The first 7 rows are patterns. Each new row is the sum of 2 different patterns, raised or lowered, with some noise. Before adding, each is slid sideways (what falls off one end comes back at the other), maybe read backwards, and multiplied by a number that may be negative. Names go in the order of the patterns.
In the rows, zero is written as 128.
Known rows, each followed by the names of its patterns:
[126 142 144 132 180 136 121 129 103 108 119 169 103 110 118 129 121 128
 127 134 113 112 113 122 126 105 131 123 135 180 134 160 125 107 168 112
 146 169 125 126 149] -> z_552
[130 117 141 111 153  98 129 165 126 120 127 117 125 133 123 141 126 142
 127 101 127 131 161 113 124 139 162 108 148 124 160 120 125 117 123 127
 132 131 148 158 127] -> z_642
[ 91 123 122 111 134 132  84 157 130 114 130 139 103 135 135 144 147 106
 149 110  98 131 132 123 132 132 131 126 111 123 119 124 116 121 122 145
 128 133 126 160 126] -> z_639
[142 164 108 112 124 136 134 139 143 136 129 139  90 103 134 132 114 126
 114  82 146  79 116 149 136  91 127  78  90 128 126 123 124 132 110 105
 129 111 164 102 118] -> z_462
[135 107 131 110 131 124 131 141 106 117 111 123 130 159  97  92 130 131
 126 148 158 149 109 126 141 141 103 122 126 121  76 180 134 140 150 139
 132 126 125 143 109] -> z_382
[153 125 124 146 146 139 146 143 141 140 142 151 103 154 149 138 108 118
 133 133 139 137 127 121 136 132 137 126 132 132 150  96 111 139 110 144
 117 112 108 135 178] -> z_899
[129 119 140  80 124 123 133 171 137 122 130 134 135 130  90  90 102 108
 114 139 146 128 123 118 119 132  76 153  82 164 129 159 129 129 167 158
 102 124 104 144 113] -> z_284

New rows. What belongs after each?
[114 104 142 132 144 128 106 125 123 128 126 120 149 113 125 125  96 111
 143  87 147 138 111 131  86 131 140 104 134 153 120 162 162 149 136 110
 143 140 117 143 172] -> z_552 z_639
[ 77 144  65  81 121 116 114 111 124  97  93 135 114 143  68 113 154 172
 118 104 139 127 147 160 127 131 125 139  88 103 126 137 114 117 105  85
 141  90 132 140 122] -> z_462 z_899
[ 88 101  81 118 108  90 103  62  88 113  62 116 109  76  92  47  94 107
 109 140  98  96 100 137 101  89  96  94 102  90 108 108 117  68 112 105
  91  97 126 108  62] -> z_552 z_899
[175 168 139 129 153 155 152 132 155 129 149 131 160 119 184 169 136 128
 138 136 152 144 172 197 158 130 158 168 134 197 196 128 118 129 150 137
 161 201 171 133 108] -> z_462 z_382
[121 125  75 116  85  94  99  65 107 142  92  84 115  97  84 102 114  97
 114 113 101 103 114 106 142  60 105 150 120 110  92 118 121 121  95 107
 116 110 124  86 103] -> z_642 z_462
[ 82 148 118 117 133 129 126 157 120  89 132  87 130 109 125 103 113 120
 121 125 134 112 100 112 110 120 104 107 145 145  61 117  98  82 117  96
 122  83 114 164 129] -> z_639 z_899
[ 53  68  94  89 122 121 125  84  96  77 156 106 115 103 103 108 130 118
  68 121  89 117  69 106 107 106  96  87  92 107  54 144 100 100 109 121
  85 115 121  96 102] -> z_639 z_382
[130 132 113 133 112 130 155  97 108 106 112 109 109 102 146 130  87 125
  93  92 115 124 128  84  90 149  91  76 143  99  95 112 108 103 133 119
  85  97  68 108 114] -> z_639 z_899
[158 142 166 134 152 133 124 175 102 168 174 175 147 123 179 184 122 152
 120 162 128 139 137 150 101 169 142 129 205 139 148 139 154 152 169 128
 115 124 126 129 147] -> z_642 z_284
[114 136  70 141 150  52 120  79 100 120 111 109 121 154 133 138 133 130
 114 114 115 118 123 131 127  81 130 141 147 114 130 116  45 100 124  89
 138 117 128 128  63] -> z_552 z_639
[148  93 140  64 107 110  77  76 135 111 142  99 120 103 117  95 168 134
 110  89  49 127 101 100  98  96 100 136 143 124 118 128 105  74  73 113
 139 137 121 148 105] -> z_899 z_284
[123 143  96  90 136 136  98  92 110 103 102 116 125 111 162 116 116  97
 146  92 124 166 111 139 128  99 132 155 108 168 142 123 115 124 131 111
 142 141  85 136 106] -> z_642 z_462
[129 138 137 122 152 162 151 140 133 176 174 156 142 148 100  75 169 132
 125 124 115 122 158 115 126 155  93 159 120 127 118 118 133 143 144 166
 167 159 157 202 101] -> z_552 z_382
[160 174 100 127 179 142 128 142 132 138 143 135 161 108 164 145 113 108
 124 164 117 135 145 158 105 153 128 168 121 130 123 143 101 119 139 131
 169 120 116 101 144] -> z_642 z_899
[ 89 151  99  84 119  87 116 108 116  90  84 128 105 131 117 138 113 120
  85 108 114 139  98 108 114 104 111 138 113 134 115  88  94  86 132 110
 108 111 135 126 118] -> z_642 z_382
[145 177 108  87 129  56 157 146 125  78 168  71 118 109 153 177 142 113
 135 145 173  95 176  94 144 135 123 119 117 186 157 113  94 140  81 100
 116 127 146 133 126] -> z_462 z_284
[122 161 135 138 166 119 118 142 142 132 113 110 163 169 133 137 134 129
 108 112 144 127 124 116 150 165 150 115 195  68 110 114 105 144 116 128
 145 116 117 164 143] -> z_639 z_382
[100 112 121 117 126 164 126 130 112 115 128 113  87 149 161 110 151 115
 111 137 159 131 119 123 114  87 134 107  99  92  88 141  96 133 136 116
 105 106  92 142 107] -> z_552 z_639
[211 173 189 171 183 179 175 189 177 179 221 159 227 145 182 154 150 177
 167 135 214 176 209 163 195 157 173 165 218 183 187 183 143 177 162 181
 162 187 156 204 213] -> z_642 z_284
[135 122  79 121  57 131  97 115 170 116 115 129 120 127 115 114 128 120
 127 124 110 140  83 151 124 138 125 152  96  86 109 129  98 114  89 114
 118  84 102 146 105] -> z_552 z_642
[149 139 147 179 125 173  79 132 112 169 120 100 123 192 120 176 118 181
 129 141 116 173 139 143 133 121 157 139 137 120 140 118 193 138 160 189
 148 120 121 125 137] -> z_642 z_284
[116 134 145 206 123 112 136 157 134 110 145 130 116 164 150 146 137 154
 110 124 134 139 133 143 131 105 143  81 136 171 162  86 154 111 118 148
 146 149 142 157 136] -> z_462 z_899
[144 164 159 100 117  96 140 104 152 112 154  64 147 129 129 156 161 122
 127 113 133 140  88  99  98 108 109 129 145 120 119 147 119 106  94 138
  93 153 129 156 151] -> z_642 z_284
[162  97 112 176 119 192 157 121 129 110 124 119 113 113 130 134 135 134
 129 134 125 100 104 162 122  86 106 156 126 142 191 126 141 173 106 147
 139 127 157 162 107] -> z_552 z_639
[118 128 111 134 120 148 141 120 187 123 133 132 120 160 121 151 165 126
 119 144 123 138 133 129 168 148 125 135 112 137 122 136 109 113 111 136
 131  99 150 137 110] -> z_552 z_639
[123  64  77  40 128  90  59  82  60  64  90  88  71  90  46  29  90  14
  91 117  79  62 126  53  46 107  91 104  96  72  50 103  88 108 119 111
 102  99 107  73  73] -> z_552 z_462
[135 157 101 154 146 146 176 152 139 159 175 147 132  91 142 106 116 125
 146 149 131 136 123 123 159 108 146  61 172 168 193 163 135 202 165 145
 177 106 161 136 152] -> z_899 z_284
[120 133 119 142 110 130  81 123 128 145  82 124 116 105 103 123 100 124
 140 114 136 111 131 103  66 101  84 109 128  70 125 101  81 118 109  97
 117  79  85 127  56] -> z_552 z_639
[113  97  84  86 139  97 119  89  87 120 103 163 103 126 120 130 144 107
 110 144 122  85 143  83 131 133 128 141 138 112 109  78 132 106  94  75
  93 125 106 120  96] -> z_552 z_642
[112 146 136 153 104 140 108 144 143 175 121 115 137 117 152 125 153 133
 150 121 135 101 128 147  86 137 113  90 179 137 108 118 152 114 118 135
 157 115 109  85 136] -> z_642 z_382
[140 132 147 115 143 122 142 113 127 127 144 127 122 122 157  96 139 132
 128 122 157 125  89 159 150 108 113 130 114 138 139 171 173  94 148 120
 121 143 151 119 133] -> z_639 z_382
[119 149 148 153 186 173 203 164 157 154 122 134 183 155 133 118 189 138
 155 127 139 152 138 131 183 147 105  90 155 115 166 212 149 121 181 110
 158 151 140 188 173] -> z_552 z_462
[109 117 110 128 139 157 144  98 135 143 120 114 179 100 171 115 118 124
 164 132 170 154 127 112 111 131 120 151 137 140 124 121 146 108 117 103
 142 149 131 119 127] -> z_642 z_462
[ 41  65  68  96  85  60  51  94  50  56  65  66  83  87  23  83  39  87
  89  78  96  80  68  67  94  89  85  72  95  63 110  87  57 102  53  90
 106 103  75  91  61] -> z_552 z_642
[101 124 144  91 141 110  83 156 119 101 131 136 130 127  84 121 139 135
 165 146 142  91 159 148 139 120 166 146 129 141 138 159 162 154 136 121
 114 141 133  77 114] -> z_552 z_899
[147 155 144 113 113 104  96  92 137 145 142 133 119 150 157 136 116  78
  82 107 123 144  80 151  89  84 106 150 137 126 113 137 123 112  79 149
  80 148 134 124  87] -> z_552 z_284
[115 124 137 127  82 125 125 130  75 189 112 164 147 107 136 134 128 149
 113 130 114 119 114 119 129 153 141 107  90 127 126 121 128 118  79 133
 107 136 150 163 152] -> z_642 z_382
[142 144 114 131 129 151 139 108 135 106 148 154 136 173 146 119 121  99
 123 117 108 100 111 135 130 131 115 131 120  88  90 180 100 122 116 131
 127 114 184 132 131] -> z_552 z_639
[164  88  99 120  98 104  92  90 144 115 106 124 105  75  81 122  72  86
  79  63  83  99  97 135  74  89  84 101  79  95 100 110  75 106  97 117
  68  77  98 116  90] -> z_552 z_284
[134 141 152 154 110 113 113  94 110 124  61 123 130 122 166  87 132 114
 120 104 161  88 145  92  68 114 110  60 112 102 156  99 162 125 122 118
 111 114  93 103 117] -> z_639 z_284
[135 113 124 138 138 138 119 125 110 118 129  71 121 138 126  63 152  65
  87 142 114 133 127 108  91 144 122 133 147 146 136 137 113  93 113 179
 159  93 121 175 120] -> z_462 z_899
[202 248 181 188 196 175 193 177 180 224 196 175 215 177 184 210 170 220
 180 179 154 165 214 183 177 184 163 180 221 155 174 192 172 158 185 201
 167 150 145 203 155] -> z_552 z_639
[175 155 118 158 150 107 157 160 118  88 111 106 142 153 121 134 122 141
 119 122 117 114 156 113 106 131 158 153 141 130 133 132 113 129 152 117
 150 156 143 141  98] -> z_639 z_899
